The rows of each matrix lie in a flat space through zero, up to rounding. After each matrix: how many dimensions does the smallest such space have?

[[.23, .15, -.17, .20, -.15, .08, .26, .26, -.45, .16, .01, .02, .11, -.10],
[.15, .04, -.52, .01, -.02, -.04, .19, .12, -.08, -.09, .05, .16, .13, -.08],
[-.17, -.52, .16, -.41, .06, -.43, -.09, -.65, .28, .02, .20, .12, -.13, -.19],
[.20, .01, -.41, -.20, -.12, .15, -.23, .00, .04, -.16, -.02, .21, .09, -.14],
[-.15, -.02, .06, -.12, -.61, .27, -.36, -.01, -.26, -.28, .16, .05, -.21, .03],
[.08, -.04, -.43, .15, .27, -.28, .50, .21, -.29, .08, .09, .21, .16, .02],
[.26, .19, -.09, -.23, -.36, .50, -.72, .00, -.02, -.13, -.29, .12, -.08, -.11],
[.26, .12, -.65, .00, -.01, .21, .00, .52, -.49, -.18, .03, .47, .23, .02],
[-.45, -.08, .28, .04, -.26, -.29, -.02, -.49, .19, -.02, .14, -.34, -.41, .17],
[.16, -.09, .02, -.16, -.28, .08, -.13, -.18, -.02, .04, .06, .00, .02, -.26],
[.01, .05, .20, -.02, .16, .09, -.29, .03, .14, .06, .17, -.12, .10, .15],
[.02, .16, .12, .21, .05, .21, .12, .47, -.34, .00, -.12, .07, .07, .13],
[.11, .13, -.13, .09, -.21, .16, -.08, .23, -.41, .02, .10, .07, .04, .05],
[-.10, -.08, -.19, -.14, .03, .02, -.11, .02, .17, -.26, .15, .13, .05, .07]]
  8

[[.41, -.24, .29, .05, -.15, -.29, .13, .39, .55, .09, -.35, .09, -.09, -.09],
[-.24, .77, -.29, -.08, .06, .03, .01, -.51, -.41, -.24, .02, .29, -.28, -.30],
[.29, -.29, .56, .02, -.31, .22, -.16, .34, .19, .26, -.19, -.02, -.42, -.02],
[.05, -.08, .02, .25, .10, .02, -.02, .27, .02, .04, .08, -.04, .05, -.11],
[-.15, .06, -.31, .10, -.08, -.32, .04, .14, -.11, -.05, .27, .30, .10, .00],
[-.29, .03, .22, .02, -.32, .58, -.08, .32, -.35, .36, .37, .04, -.42, .12],
[.13, .01, -.16, -.02, .04, -.08, -.01, -.27, -.02, .04, .29, -.22, .22, .04],
[.39, -.51, .34, .27, .14, .32, -.27, .19, .13, .22, .15, -.45, -.05, .00],
[.55, -.41, .19, .02, -.11, -.35, -.02, .13, .52, .12, -.02, -.11, .08, .08],
[.09, -.24, .26, .04, -.05, .36, .04, .22, .12, .31, .09, -.36, -.02, .08],
[-.35, .02, -.19, .08, .27, .37, .29, .15, -.02, .09, -.01, -.18, -.01, -.06],
[.09, .29, -.02, -.04, .30, .04, -.22, -.45, -.11, -.36, -.18, .13, -.24, -.09],
[-.09, -.28, -.42, .05, .10, -.42, .22, -.05, .08, -.02, -.01, -.24, .66, -.08],
[-.09, -.30, -.02, -.11, .00, .12, .04, .00, .08, .08, -.06, -.09, -.08, .13]]
  9

[[-.16, -.02, .12, -.08, .07, -.21, .06, -.03, -.15, .08, .05, .04, .05, -.08],
[-.02, -.11, -.15, -.02, -.03, .06, .01, -.24, -.10, .06, .04, .05, .01, .03],
[.12, -.15, -.16, .03, -.04, .09, -.10, -.19, -.04, .02, .08, -.01, .11, .06],
[-.08, -.02, .03, -.05, .00, -.07, .04, -.12, -.15, .04, -.04, .06, -.03, .01],
[.07, -.03, -.04, .00, -.02, .06, -.04, -.07, .02, .01, -.04, -.03, .00, .06],
[-.21, .06, .09, -.07, .06, -.14, .14, .04, -.07, .06, .00, .05, -.06, -.10],
[.06, .01, -.10, .04, -.04, .14, .00, .00, .09, -.03, -.01, -.01, -.05, .02],
[-.03, -.24, -.19, -.12, -.07, .04, .00, -.65, -.34, .19, -.09, .11, -.01, .16],
[-.15, -.10, -.04, -.15, .02, -.07, .09, -.34, -.19, .19, -.07, .05, -.03, .03],
[.08, .06, .02, .04, .01, .06, -.03, .19, .19, -.05, -.01, -.08, .00, -.01],
[.05, .04, .08, -.04, -.04, .00, -.01, -.09, -.07, -.01, -.21, .01, -.11, .13],
[.04, .05, -.01, .06, -.03, .05, -.01, .11, .05, -.08, .01, .01, -.02, -.01],
[.05, .01, .11, -.03, .00, -.06, -.05, -.01, -.03, .00, -.11, -.02, .00, .08],
[-.08, .03, .06, .01, .06, -.10, .02, .16, .03, -.01, .13, -.01, .08, -.12]]
  5

[[.05, .10, -.08, .11, .03, -.16, .03, -.03, .13, .00, .18, .07, .15, -.09],
[.10, .11, -.09, .17, .09, .08, .07, -.01, .16, -.03, -.03, -.05, .09, -.02],
[-.08, -.09, .10, -.12, -.12, -.19, -.05, .01, -.10, .03, .08, .08, .00, -.01],
[.11, .17, -.12, .24, .11, -.17, .04, .03, .22, -.09, .16, .00, .16, -.05],
[.03, .09, -.12, .11, .13, .02, .01, .01, .07, -.07, .06, -.05, -.02, .03],
[-.16, .08, -.19, -.17, .02, -.34, -.05, -.23, -.08, .12, .64, .28, .09, -.23],
[.03, .07, -.05, .04, .01, -.05, .03, -.06, .07, .04, .11, .06, .11, -.09],
[-.03, -.01, .01, .03, .01, -.23, -.06, .10, -.01, -.10, .10, -.01, -.03, .06],
[.13, .16, -.10, .22, .07, -.08, .07, -.01, .22, -.04, .09, .01, .19, -.08],
[.00, -.03, .03, -.09, -.07, .12, .04, -.10, -.04, .12, -.05, .06, .04, -.08],
[.18, -.03, .08, .16, .06, .64, .11, .10, .09, -.05, -.69, -.30, -.11, .18],
[.07, -.05, .08, .00, -.05, .28, .06, -.01, .01, .06, -.30, -.06, .00, .01],
[.15, .09, .00, .16, -.02, .09, .11, -.03, .19, .04, -.11, .00, .19, -.09],
[-.09, -.02, -.01, -.05, .03, -.23, -.09, .06, -.08, -.08, .18, .01, -.09, .06]]
  4

[[.37, .08, .11, .17, -.04, -.15, .12, -.04, -.01, .34, .03, -.16, -.26, -.25],
[.08, -.87, .00, -.25, .57, -.02, .10, -.19, .54, -.50, -.07, .51, .00, -.32],
[.11, .00, .18, -.04, -.09, .01, -.05, .08, -.08, .04, .19, -.15, -.14, -.13],
[.17, -.25, -.04, -.02, .19, .02, .09, .10, .12, -.08, .02, .18, -.02, -.09],
[-.04, .57, -.09, .19, -.06, .06, -.23, -.07, -.11, .36, .04, .05, .14, .18],
[-.15, -.02, .01, .02, .06, .09, -.27, .16, .12, -.08, .10, .23, .00, .12],
[.12, .10, -.05, .09, -.23, -.27, .36, -.11, -.19, .12, -.41, -.33, -.18, -.08],
[-.04, -.19, .08, .10, -.07, .16, -.11, .45, .12, .02, .45, -.04, -.06, .17],
[-.01, .54, -.08, .12, -.11, .12, -.19, .12, -.26, .26, .06, .01, .14, .21],
[.34, -.50, .04, -.08, .36, -.08, .12, .02, .26, -.17, -.08, .33, -.18, -.33],
[.03, -.07, .19, .02, .04, .10, -.41, .45, .06, -.08, .22, .28, -.25, -.01],
[-.16, .51, -.15, .18, .05, .23, -.33, -.04, .01, .33, .28, .18, .35, .32],
[-.26, .00, -.14, -.02, .14, .00, -.18, -.06, .14, -.18, -.25, .35, .11, .16],
[-.25, -.32, -.13, -.09, .18, .12, -.08, .17, .21, -.33, -.01, .32, .16, .20]]
  7
